The rows come from 4 hidden closed curves, with some noise, and rows from the same curve form a group. Each curve winds through 8 dimensions. The rows are also pushed far along 5 directions, which tell nothing about the answers.
(in the rows, 128 means zero)
Some rows, each with its group after it:
[104 175  85 139 111 106 118 204  89 122 104 149 162 104 111 105  98 111]  (2)
[116 138 116 138 112 146  91 162 134 110 154 140 157  87 100 103 139 127]  (2)
[199  90 151  50  87 126 119  63 152  77 125  99  81 183 130  97 146 178]  (3)
[128 207  93  92 109  79 126 183 119 122 103 157 143  80  86  80 105 120]  (2)
[132 126 138 143 142 166 160 135 124 150 145 142 134 101 141 147 169 104]  (3)
[148 163 161 101  92 137  28  99 196  83 105 105 133  56 119  80 114 141]  (2)
[110 144 142 178  79 145 108 176 132 101 152 113 141  75  94 121 173 143]  (1)
[118 135 100 107 177  98  97 162 139 124 115 151 171 131 119 108  68 121]  (0)
[140 124 148 137 151 179  84  79 171 164 124 120 133 110 150 157  97 116]  (0)
[172 107 133  52 117 109 149 123 120 126 116  94 101 187 106 127 130 181]  (2)
[125 112 133 101 136 123 117 182 124 128 123 110 166 132 106 134  97 160]  (3)
[107  98 134 200 135 171  77 163 156  93 181 134 158 106 113 132 135 100]  (3)
[104  61 155 106 147 113 107 159 158  85 161 112 170 138 117 134 108 145]  (0)
[144 146 149 114  90 153  96 151 139 114 142 111 136  86  76 100 144 143]  (0)
[138 138 110 166 145 133 203 139  83 181 135 165 139 161 159 150 156 120]  (2)
[118 193 109 123 107 102 109 164 110 152 105 115 151  86 121 139  91  94]  (3)
[146 167 112 100 117 161 197 135  56 186 102 130  89 120 125 138 169 100]  (1)
[159 102 154 116 135 141 134  81 142 137  98 133 124 164 156 118  90 169]  (1)
[141 109 154 105 142 133 168  93 130 124 108 145  96 150 134 103 139 140]  (1)
[100 110  98 162 152 133 196 137  82 159 171 149 141 139 150 165 194 113]  (0)
[151 151 108 116  96 124 136 193  92 107 159 110 113 127  61 100 204 148]  (1)
[138  80 135 131  87 168 144 135  97  91 162 132 116 158 113  99 183 145]  (2)
[162 179 114  64 155  74 124 135 126 142  79 122 116 141 119 106  88 123]  (1)
[ 75 103  67 165 123 131 180 204  59 127 139 154 139 168 126 159 130 119]  (2)
[148 103 146 111 100 122 107 117 153  87 140  92 115 142 134 141 144 142]  (3)
[123 150 155 169 117 149  67 134 149 121 120 120 157  80 128 107 115 124]  (1)
[114 128 100  84  98  91 175 138  51 115 111 116 104 171 110 112 140 120]  (0)
[139 132 134  90 127 129  97 131 128 120 122 103 107 134  97 114 112 112]  (1)
[169 171 146  72 143 107 176 117 131 165  76 130 103 128 135 134 100 113]  (3)
[150 172  93 119  97 127 189 153  47 152  99 150 110 151 126 105 160 123]  (2)
[131 132 153 149 113 153 109 145 170 102 164 128 134  73 106 125 164 115]  (3)
[128 165 135 147 127 152 131 107 137 137 121 155 117  73 124  96 162 118]  (1)
[123 108  85 136 171 135 152 148  90 136 147 164 142 169 128 119 145 118]  (0)
[124 146  88 134 185  93 145  97 122 175 103 153 137 153 192 167  75  95]  (1)
[112 131 114 159 165 155 153  84 105 181 114 147 121 136 162 148 147 120]  (3)
[120  47 146  72 174  98 172 136 122 118 129 120 141 205 135 147  93 152]  (0)
[147 160 127 138 120 167  97  76 137 153  92 135 112 100 140 111 112 139]  (1)
[ 91 134 102 159 108  92 141 182  98  96 150 134 123 139  88 114 142 118]  (1)
[177 173 124  67 106 137 202 100  70 182  62 143  76 164 115 101 117 145]  (2)
[150 162 108 111  85  98 131 110 123 104 128 136  97 136 112  95 152 136]  (2)
[156 127 135  93 157 118 198  85 107 188 111 130 118 163 171 164 131 124]  (0)
[174 141 155  83  92 140  87 118 152 104 134 108 138  99 105  88 142 154]  (0)
[155 166 147 113  95 130 146 123 101 146 120 116 121 107 128 116 157 105]  (3)
[116 125 121 168 137 165  56  99 171 118 134 142 162  80 177 131 119 115]  (2)
[108 126  99 102 119  97 110 173 101  93 136 120 157 124 122 117 123 108]  (0)
[107 147 144 182 147 166  81 116 157 154 118 131 159  64 167 148 114 101]  (1)
[144 123 155 114 132 138  56 112 188 119 143 100 160  87 144 139 123 136]  (2)
[144  79 147  78 100 131 138 147 126  92 135  94 117 152 127 140 136 154]  (1)
[127 109 138  74 131 124 142  90 123 127  91 106  85 163 130 139 102 123]  (0)
[ 89  60 121 175 149 116 121 138 126  69 185 140 138 165 144 125 164 102]  (1)
[146  85 141  98 146 127  72 114 171  80 144 123 153 141 134 100 114 146]  (0)
[102 106 114 182 147 184 101  84 156 157 173 144 150  89 164 171 148 117]  (3)
[143 133 128  98  89 149 154 134  86 128 111  98  76 155  92 129 161 131]  (0)
[104 161 126 126 176  78 111 123 162 152  73 152 142 134 129 122  25 120]  (2)
[151 176 114 113 106 118 159 132 108 150 108 119 104 119 128 141 147 117]  (3)
[134  55 159  91 127 142 116 147 155  84 150 101 144 151 117 134 128 166]  (3)
[113 128 150 160 100 169 121 113 121 112 162 128 115  91 124 112 204  92]  (2)
[122  60 149 140 137 143  48 143 172  81 157  87 165 151 136 149 106 147]  (0)
[146 170 135  65 100  59 121 189 142  92  92  98 126 120  85 113  82 131]  (3)
[163 107 187  73  64 114  99 159 155  47 142  75 125 121  90  92 151 148]  (3)

New rows. What belongs after each?
[100 116  63 126 160 123 151 184  62 143 140 135 121 176 101 144 127 105]  (1)
[155 136 154 122 105 160 108  78 163 124 101 133 114 103 130  99 119 172]  (1)
[ 99  76  97 107 178  98 109 175 139  89 133 132 150 167 119 132  89 146]  (1)
[125 136  90 104 152 111 154 180  84 148 115 143 135 171  93 123  96 125]  (0)
[151 101 122 126 149 133 182 141  94 132 121 138 100 208 114 131 120 121]  (3)
[142 140 146 105  81  94  60 118 193  79 118  91 133  98 124 124  84 159]  (1)
[ 95  95  98 157 153  96 124 159 109  87 164 142 143 159 141 126 144  96]  (1)
[164 206 124 129 101 126 121 168 105 150 127 118 126  86  81  94 173 128]  (1)
[120 153 129 123 160 153  71 117 145 157 103 120 144  80 152 143  82  80]  (1)
[153 109 142  88 108 142  47 106 170  85 133  85 108 129 100 111 114 150]  (1)
[127 125 129 132 139 116 132 145 102 132  94 133 140 162 127 108  85 140]  (1)
[146 149 122 117 143 160 149 104 110 189 101 130 104 142 128 150 111 116]  (0)
[155 162 100 143  97 125 172 196  73 123 139 135 110 157  68 107 163 128]  (3)
[ 98 123 108 155 116  88  81 177 149  64 170 117 142 132  88 120 138 118]  (0)
[ 75  83 121 160 131 147 102 108 128  96 170 128 144 111 144 139 155 102]  (0)
[141 110 156 132 170 176 157  70 141 174 127 151 118 118 173 144 141 106]  (1)
[170 162 119  88 111 136 150 107 101 128 105 136  90 136 105  80 173 142]  (0)
[113 194 125 144  96 157  90  79 137 149 117 127 119  37 128 121 147  93]  (0)
[130 176 109 112 108 128 110 108 110 143 113 125 132  85 143 123 136  95]  (0)
[150 172 115 142  85 130 128 116 103 112 144 129  97 106 116  94 201 109]  (1)
[126  97 142 104 121 108 177 105  98 106 120 128  83 194 130 114 145 115]  (2)
[120 190  93 170 148 162 120 147  98 205 107 135 146  93 136 162 120  95]  (0)
[108 108 126 159 126 150  76 159 143  75 168 127 154  99 109 103 178 123]  (0)
[ 89 131 117 176 136 170  74  81 150 133 152 135 146  61 171 152 148  75]  (0)
[126 107 113 102 112  72 155 143 105  85 122 118 102 195 116 118 118 140]  (1)
[175 145 169  74 124 136 151  86 164 144  94 120  89 121 117 121 117 143]  (3)
[183 109 115  51 110 101 168 146  90  92 101 116  89 214 101  95 118 156]  (3)
[133 119 123  90  97  98 142 150  93 113 118  95 119 168 121 139 113 127]  (3)
[197  97 158  50 102 126 115  82 146  80 117 105  85 191  97  74 139 184]  (0)
[125  91 111  87 135 120 181 119  97 139 119 125  99 193 117 148 115 156]  (3)
[143 206 132  92 118  92 130 166 124 153  83 120 140  82 117 126  86  94]  (3)
[188 108 146  93 132 150  81  64 187 120 122 115 128 136 165 132 104 157]  (3)
[154  64 174  66 118 124 142 123 160  77 132 101 100 172 104 121 127 168]  (3)
[195 135 143  59 115 146 100  54 163 135  93  96  70 147 115 114 118 176]  (1)
[170 173 119 120 109 165 166  79  93 181 119 125  61 135 106 123 180 125]  (1)
[159 119 129 112  94 130 126 141 117 107 153 105 129 144 123 123 182 154]  (2)
[155 154 131 117  99 124 130 145 120 135 110 129 139 119 113 108 110 158]  (1)
[107  87 139  97 155 108 114 127 153 122 106 112 131 172 117 150  40 143]  (3)
[123 107 171 114 104 110  78 128 187  62 121 112 120 128  86  84 102 166]  (2)
[101 111 130 132 151 124  53 156 171  83 137 118 166 100 126 120 107 116]  (0)
[150 157 151  98 103 103 110 101 203 112 108 129 121  83 141 129  99 149]  (2)
[101 115 136 172 117 174  74 124 175 116 174 127 152  65 116 143 145 128]  (3)
[116 131 105 160  64 120 179 170  76 100 161 123  93 149  80 119 204 151]  (1)
[162 155 125 105 131 130 182 133  91 160  82 135  83 178  97 118 101 123]  (3)
[130  75 127 122 136 112 129 162 126 102 145 125 163 171 138 135  98 154]  (1)
[146 156 141  95  90 129  82  71 145 115 113 103 120  87 145 114 127 116]  (0)
[114 191 114 164  95 112 110 157 130 128 152 121 135  70 100 130 167  99]  (0)
[142  38 159 129 132 115 118 125 179  49 184 106 127 183 141 144 154 142]  (3)
[ 97  79 113  99 200  83 165  82 103 155  96 142 147 204 176 148  58 133]  (0)
[128 145 144 141 102 153  41 123 197  82 138 124 144  45 104  89 137 153]  (1)
[111 110 150 123  85 131  90 158 159  92 134  98 139 111 105 140  97 143]  (2)
[181 118 148 126 155 134 148  56 149 176 114 121 112 185 163 153 116 167]  (3)
[145 189 141 129 106 135 126 119 137 164 133 121 144  55 128 135 156 116]  (0)
[130 147 158  99  87 143  61  96 172  96 111  90 106  78 107 117 117 123]  (0)
[147 173 149  88 115 127 135  95 151 179  61 114 105 113 136 152  53 135]  (2)
[126 132 161 171 114 185  90 140 155 126 173 124 169  45 138 131 181 101]  (3)
[130 127 132 169 126 150 131  86 136 139 153 135 103 128 133 133 165 118]  (1)
